The rows are grouped in 4 different ways at once. Each group adds its own fixed numbers to the row, and there is some noise. The rows also spread widely along 14 directions, which tell nothing about the answers.
In the rows, zero is written as 128.
Known rows, each followed by its group in each grouping:
[117 124 122 161 141 166 146 122 144 147 157 131 111 157 124  90 109 101
 165 147 156 140 166 114  88  94 120  99 127 152 128 157 115 104 137 111
 101 138 110 132 151 107]
K J_45 (1) (0)
[143 135 148 116 128 124 124 173 105 171 141 190 137 124 157 112 118 123
 112 118 154 130 122 137 149 119 130 159 110 119 170 109 132 123 114 148
 132 137 100  94 171 110]
K J_582 (0) (1)
[101 118 138 119 128 114 133 149 118 117 151 119 128 127 129  96 133 121
 120 117 149 146 171 141  83  94 102 173 133 121 111 157 158 150 131 114
 145  98 111 159 136 156]
G J_394 (2) (2)
[108 127 120 119 138 140 133  97 127 109 148 118 122 106  86 120 148 144
 137 139 126  96 148 148 159 155 184 161  84 137 144 111 148  96 170 138
 152 132 106 134 102 138]
X J_582 (0) (3)
[108 109 151 138 110 114 123 101 135 112 170 151 138 147 129 122 112 154
 123 110 140 131 128 130 130 189 142 166 114 120 105 123 140 128 112 164
 137 138 131 153 118 114]
D J_394 (2) (1)
[107 138 138 166 143 148 140 143 186 138 177 129 140 150 147  80  81 111
 174 123 121 138 127  76  80 160  78 112 175 158  98 173 115 180 100 132
 120 173 133 119 119  94]
G J_45 (1) (2)
[116 147 115  95  98 115 164 168 156 104 145 113 145  61 144 147 124 103
 113 117 142  89 128 134 119 141 147 156 140 190 146 186 150 136 185 123
 165 127 120 142 120 149]
X J_582 (0) (0)
[125 143 104 130 172 168 128 106 145 108 155 107 149 114 118 106 123 143
 147 148  91  70 142 132 144 165 204 146 102 151 142 124 134  89 144 136
 119 147 110 128  91 148]
D J_45 (1) (3)
[144 153 116 126 131 123 132 141 136 100  96 126 151  95 146 128 116 120
 153 153 106 136 127 130 114 130 140 146 162 128 131 126 123 139 134 116
 134 134 130  93 131 120]
K J_45 (0) (3)
[116 141 129 128 108  71 116 108 133  90 115 116 141 128 151 140 110 143
 108 121 115 152 134 127 116 137 119 151 167 103  99 149 152 157 116 131
 144 107 140 139 115 148]
D J_45 (2) (1)
[144 154 117  99 128  90 101 136 103 135 102 142 133  79 137 127 120 127
 105 124 124 137 122 127 174 117 123 139 135 117 165 112 143 143 114 150
 140  94 136 101 127 147]
D J_45 (0) (2)
[ 67 134 149 146  76  76 101  94 164  85 174 112 107 137 130 138 136 135
  98 120 175 119 167 139 127 149 165 170 129 160 113 171 208 119 131 162
 184 115 123 179  84 155]
D J_45 (0) (0)
[112 113 132 137 106 161 188 123 153 146 168 105 109 149 117 120 114 113
 143 143 153 173 102 104  92 113 155 137 151 136 100 103 146  80 191 106
 132 127 115 123 127 100]
K J_45 (2) (0)
[122 140 122 117 125 110 122 138 140  97 127 123 141  89 131 125 122 118
 141 129 119 129 134 129 125 149 125 157 147 143 131 136 141 152 130 138
 148 121 137 118 115 131]
K J_394 (0) (2)
[116 163 129 156 139 102 108 139 165 120 118  90 126 169 147 124 125 125
 142 122  94 132 118 100 117 128 101  85 175 126 119 151 144 161 106 122
 132 153 157 115  93 135]
G J_45 (1) (2)
[114 117 151 141 122 158 121 132 119 164 142 150 101 141  84  99 126 122
 154 106 162 131 104 136 168 153 118 112  96 136 157  95 121 116 111 166
 139 137 150 125 133  98]
D J_45 (2) (1)
[119 122 136 138 155 118 121 115 114 135 130 119 136 164 122  99 135 149
 115 118 117 144 132 140 122 118 124 160 122  80 126 127 138 131 133 114
 137 118 101 121 139 139]
G J_45 (0) (1)
[ 97 131 127 145 115  91 144 137 131 142 136  91 125 201 170 137 130 118
  81 104 145 117 165 121  75  71 120 107 142 112 112 185 155 113 161  75
 112 143 113 177 118 165]
D J_394 (0) (3)
[122 121 131 133 153 154 109 181 114 102 112  99 136 120 102  97 152  96
 172  99 117 114 136 168 100 137  83 125 127 150 127 134 127 158  94 135
 124 116 175 160 123 152]
K J_394 (2) (3)
[106 141 119 150 150 155 167 115 164 135 143 102 126 163 118  84 103 120
 160 141 112 125 143 102  95 113 112 108 143 128 118 166 109 131 165  86
 124 162 106 116 123 111]
G J_45 (2) (3)
[ 87 115 156 127 138 122 132 139 114 169 154 161 120 140 113  80 100 127
 140  85 176 148 134 127 123 136  57 165 116 102 134 137 119 181 114 124
 146 136 116 116 147 103]
K J_45 (0) (1)
[104 159 113 105 157 110 126 132 107 154 144 128 128 133 152 118 116 155
 115 133 129 102 165 114 141  99 154 143 105  95 140 103 148 124 133 109
 120 151 104 124  95 164]
G J_45 (1) (2)
[179 124 118 109 153 103 141 152 101 156 102 146 177 135 172 125 114 130
  72  95  92 126  96 118 136 124  90 120 130  93 151 157  88 139 137 111
  89 112 109 106 176 132]
X J_394 (0) (3)
[143 148 117 139 165 131 130 144 114 177 144 156 142 174 172 111 114 136
 114 144 110 117 155 100 125  96 146 103 113  98 148 115 122 107 119 112
  74 169  87 111 149 127]
X J_582 (0) (2)
[155 134  97 107 133 154 131 126 116  94  83 113 129  42  73 117 142 102
 165 145 110 120 123 155 162 134 132 108 118 164 164 128 102 119 149 145
 137  84 155 117 140 131]
X J_45 (2) (3)
[132  91 105 115 126 130 174 130 124 145 130 110 148 132 136 138  93 116
 112  70 126 140  85 110 108 153  79  97 139 122 100 142  84 131 160 112
  89 118 157 158 137 128]
K J_45 (0) (1)
[ 90 127 138 112 121 119 151 110 133 162 177 163 121 133 128 109  90 147
 113 106 165 122 129 111 158 153 132 159  98 113 137 116 132 123 145 141
 140 147 103 119 120 109]
K J_45 (2) (1)
[134 103 139 164 131 159 132 129 143 105 131 105 132 164 107 115 149 111
 165 129 120 148 112 143  93 150 134 123 137 140 112 125 124 105 134 131
 121 128 145 138 139 106]
K J_394 (0) (0)
[ 95 126 143 159 116 131 115  97 133 117 152 163 102 143 116  97 127 125
 148 157 183 129 207 147 114  97 154 143  98 141 143 159 142 101 127 134
 145 130  90 134 150 113]
K J_45 (1) (3)
[110 171 115 111 152  96 111 145 117 128 133  98 131 133 154 113 128 138
 109 131 108 118 153 122 130  98 127 145 137 106 130 122 174 144 116 115
 131 121 119 130  90 183]
G J_45 (2) (0)
[112 119 152 162 112 127 122 119 138 114 119 125 110 194 112 134 152 133
 136 118 132 126 129 150 133 131 140 102 107 118 130 123 133  98 132 137
 137 150 142 138 132 114]
K J_582 (2) (3)

New rows. What belongs after each?
[141 126 117 107 131 129 154 118 103 147 122 136 128 107 117 125 110 134
 140 131 129 151 118 120 135 119 133 138 127 106 133  99 112 122 156 117
 120 120 125 109 135 120]
D J_582 (1) (1)
[163 142 105 132 181 129 112 116 121 139 117 161 167 141 163  97 103 135
 103 131  84  95 148 126 153 124 133 116 104 110 168 164  92 114 113 127
  87 126  88  97 168 136]
K J_45 (0) (3)
[105 142 148 125 119 141 168 198 126 174 111 120 127 160 147 132 114 116
 145  88 160 108 103 127  95 107 100 109 143 122 142 143 106 150 149  79
 135 192 148 124 134 114]
D J_45 (1) (1)
[107 130 132 135 121 122 140 125 137  87 113 125 145 123 127 124 123 135
 161 137 128 119 164 144  84 141 141 161 138 124 115 156 116 147 145 103
 146 158 126 137 130 118]
D J_394 (0) (2)
[122 125 138 139 132 144 150 142 141 125 136 139 151 149 145 119 126 140
 124 126 132 103 137 148 107 135 168 154 115 125 137 155 120 105 155 113
 142 159  95 129 155 119]
G J_45 (0) (1)
[ 98 138 143 148  94 117 154 148 157 163 161  94  98 171 139 131 124 105
 116 113 153 161  98  86 110 109 108  95 169 137 106 122 172 122 150 119
 132 144 146 139  96 119]
X J_45 (2) (3)
[106 137 117  98 169 157 124 165 125  99 161 123 156  56 113  80 110 119
 164 110 118  91 151 150 117 171 117 196 117 159 126 129 143 172 103 146
 141 117 133 144 100 163]
K J_45 (2) (3)
[123 168 108 171 159 162 122 190 162 139 140  75 130 183 161 108 144  89
 163 148  95  92 153 111  76  91 146  65 161 165 132 143 153 111 117 102
  91 186 140 147 100 149]
G J_394 (0) (2)
[101 113 140 128  89 115 161 121 145 128 138  97  99 150  99 144 133 120
 128 100 147 158  91 127 129 133 118 119 140 126 112 117 147 113 177 125
 156 120 154 139 112 119]
K J_582 (2) (1)
[132 141 119 151 173 146 114 156 134 110 115  82 152 157 134 101 140 123
 157 126  82 118 130 138  89 131 113 118 150 123 114 137 129 147 106 111
 111 139 142 137 114 153]
G J_45 (0) (0)
[143 128 101 113 130 119 143 138 121 122 113 114 139 124 147 149 121 116
 110 105 112 103 128 130 127 116 126  89 120 141 135 153 109 109 152 119
  99 118 144 148 128 158]
K J_582 (1) (3)
[ 99 122 141 136 119  89 131  88 124 137 146 137 125 156 125 109 101 146
 127 113 146 161 140 110 117 143  93 158 139  88 106 136 131 160 132 120
 136 135 119 127 120 108]
D J_394 (0) (1)
[124 122 122 138 118 120 125 105 131 143 145 124 109 157 123 114 133 120
  84 121 141 126 142 125 154  95 139  93 103 136 147 153 143  78 147 144
 121  95 112 149 138 146]
G J_45 (2) (3)
[145 119 118 146 122 118  96 102 110 101 115 140 122 133 119 115 145 124
 126 145 124 133 169 148 140 112 133 101 104 133 139 137 126  99 103 163
 111  93 133 152 146 139]
G J_394 (2) (3)
[115 103 148 152 103 121 111 126 149 131 178 139 119 157 134 118 118 115
 108  95 153 146 111 120 134 161 108 112 126 157 112 136 153 114  94 186
 119 103 151 164 126 126]
K J_45 (2) (0)
[134 120 147 133  95 107 132 137 147 144 136 156 138 143 149 147 105 130
 112  93 131 131  82 105 148 174 113 104 137 137 130 129 115 134 121 163
 128 155 155 124 133  98]
D J_582 (0) (2)
[126 130 146 124 149 144 122 161 110 145 102 149 136 125 112  98 131 131
 153 101 137 104 122 151 144 137  93 128  99 122 163 138  92 159 111 129
 144 149 137 107 147 118]
G J_45 (1) (3)
[144 143 146 108  97 122 168 197 142 132  63  87 153 143 143 185 127 129
 131  66  94 113   4 126 142 180 103  83 169 120 130 105  93 150 151 111
 143 179 214 107 106 112]
D J_45 (2) (0)
[149 125 128 103  87 114 154 139 115 125 120 157 136  99 149 157 134 129
  80 134 159 121 127 147 148 108 180 137 106 141 159 144 130  71 170 137
 138 104 105 134 171 131]
X J_45 (2) (0)
[111 132 145  86 154 133 142 162  87 134  99 146 142  91 103  90 127 141
 138 112 144 118 147 171 126 103 114 202  99  88 161 132 115 162 144  94
 168 118 102 104 162 140]
D J_45 (2) (2)
[153 108 132 136 129 110 119 121 123 124 111 115 139 157 130 130 132 139
 103 102  93 168  79 120 141 140 104 101 145  96 109 109 122 123 110 152
 112  95 156 131 139 133]
G J_45 (2) (2)
[137 134 127 118 142 150 144 183 131 167 149 147 148 137 162 121 114 121
 125 103 128  85 116 113 128 139 128 105 112 149 152 134 104 122 124 133
 102 171 133 131 132 127]
G J_394 (1) (2)
[107 131 121  87 146 109 134 146 113 131 133 127 148  90 131 122 105 149
 125  84 122 106 119 122 142 161  98 156 117 115 125 124 116 176 124 132
 139 132 147 134  98 155]
G J_45 (1) (2)
[113 128 124 133 110 141 145 150 149 116 134 112 125 118 119 131 128 109
 140 118 137 116 124 127 119 138 133 101 134 163 128 143 130 120 140 136
 132 138 152 154 125 127]
X J_45 (2) (2)
[156 134 114 115 146 151 130 156 121 120 119 132 148  70 119 113 135 114
 143 142 113 131 116 139 138 135 150 146 135 146 154 114 127 122 135 141
 131 105 123 105 149 128]
X J_45 (0) (2)
[ 97 138 149 148 138 122 106 115 133 124 160 101 104 167 101  91 161 135
 131 142 129 144 148 137 132 110 150 163 122 113 128 108 193 113 132 136
 162 115 109 126  97 143]
G J_394 (2) (3)
[133 130 104 112 116 138 167 129 105 154 130 164 130 119 147 146 112 132
 124 138 161  86 162 124 137 115 172  96  81 138 160 134  88  78 167 112
  94 167 111 141 149 114]
X J_394 (1) (1)
[130 140 157 163 114 104 102 128 139 106  84 121 121 189 118 135 153 132
 135 115 108 130 112 155 143 131 121  99 135 107 147 148 128 132 113 135
 153 144 152 115 145 115]
D J_582 (2) (1)
[120 104 121 119 125 161 173 112 133 160 175 122 132 166 126 136 121 141
  89 105 133  80 109 121 152 154 195 112  73 139 139 115 120  39 186 131
  99 153 114 163 112 132]
D J_394 (2) (3)
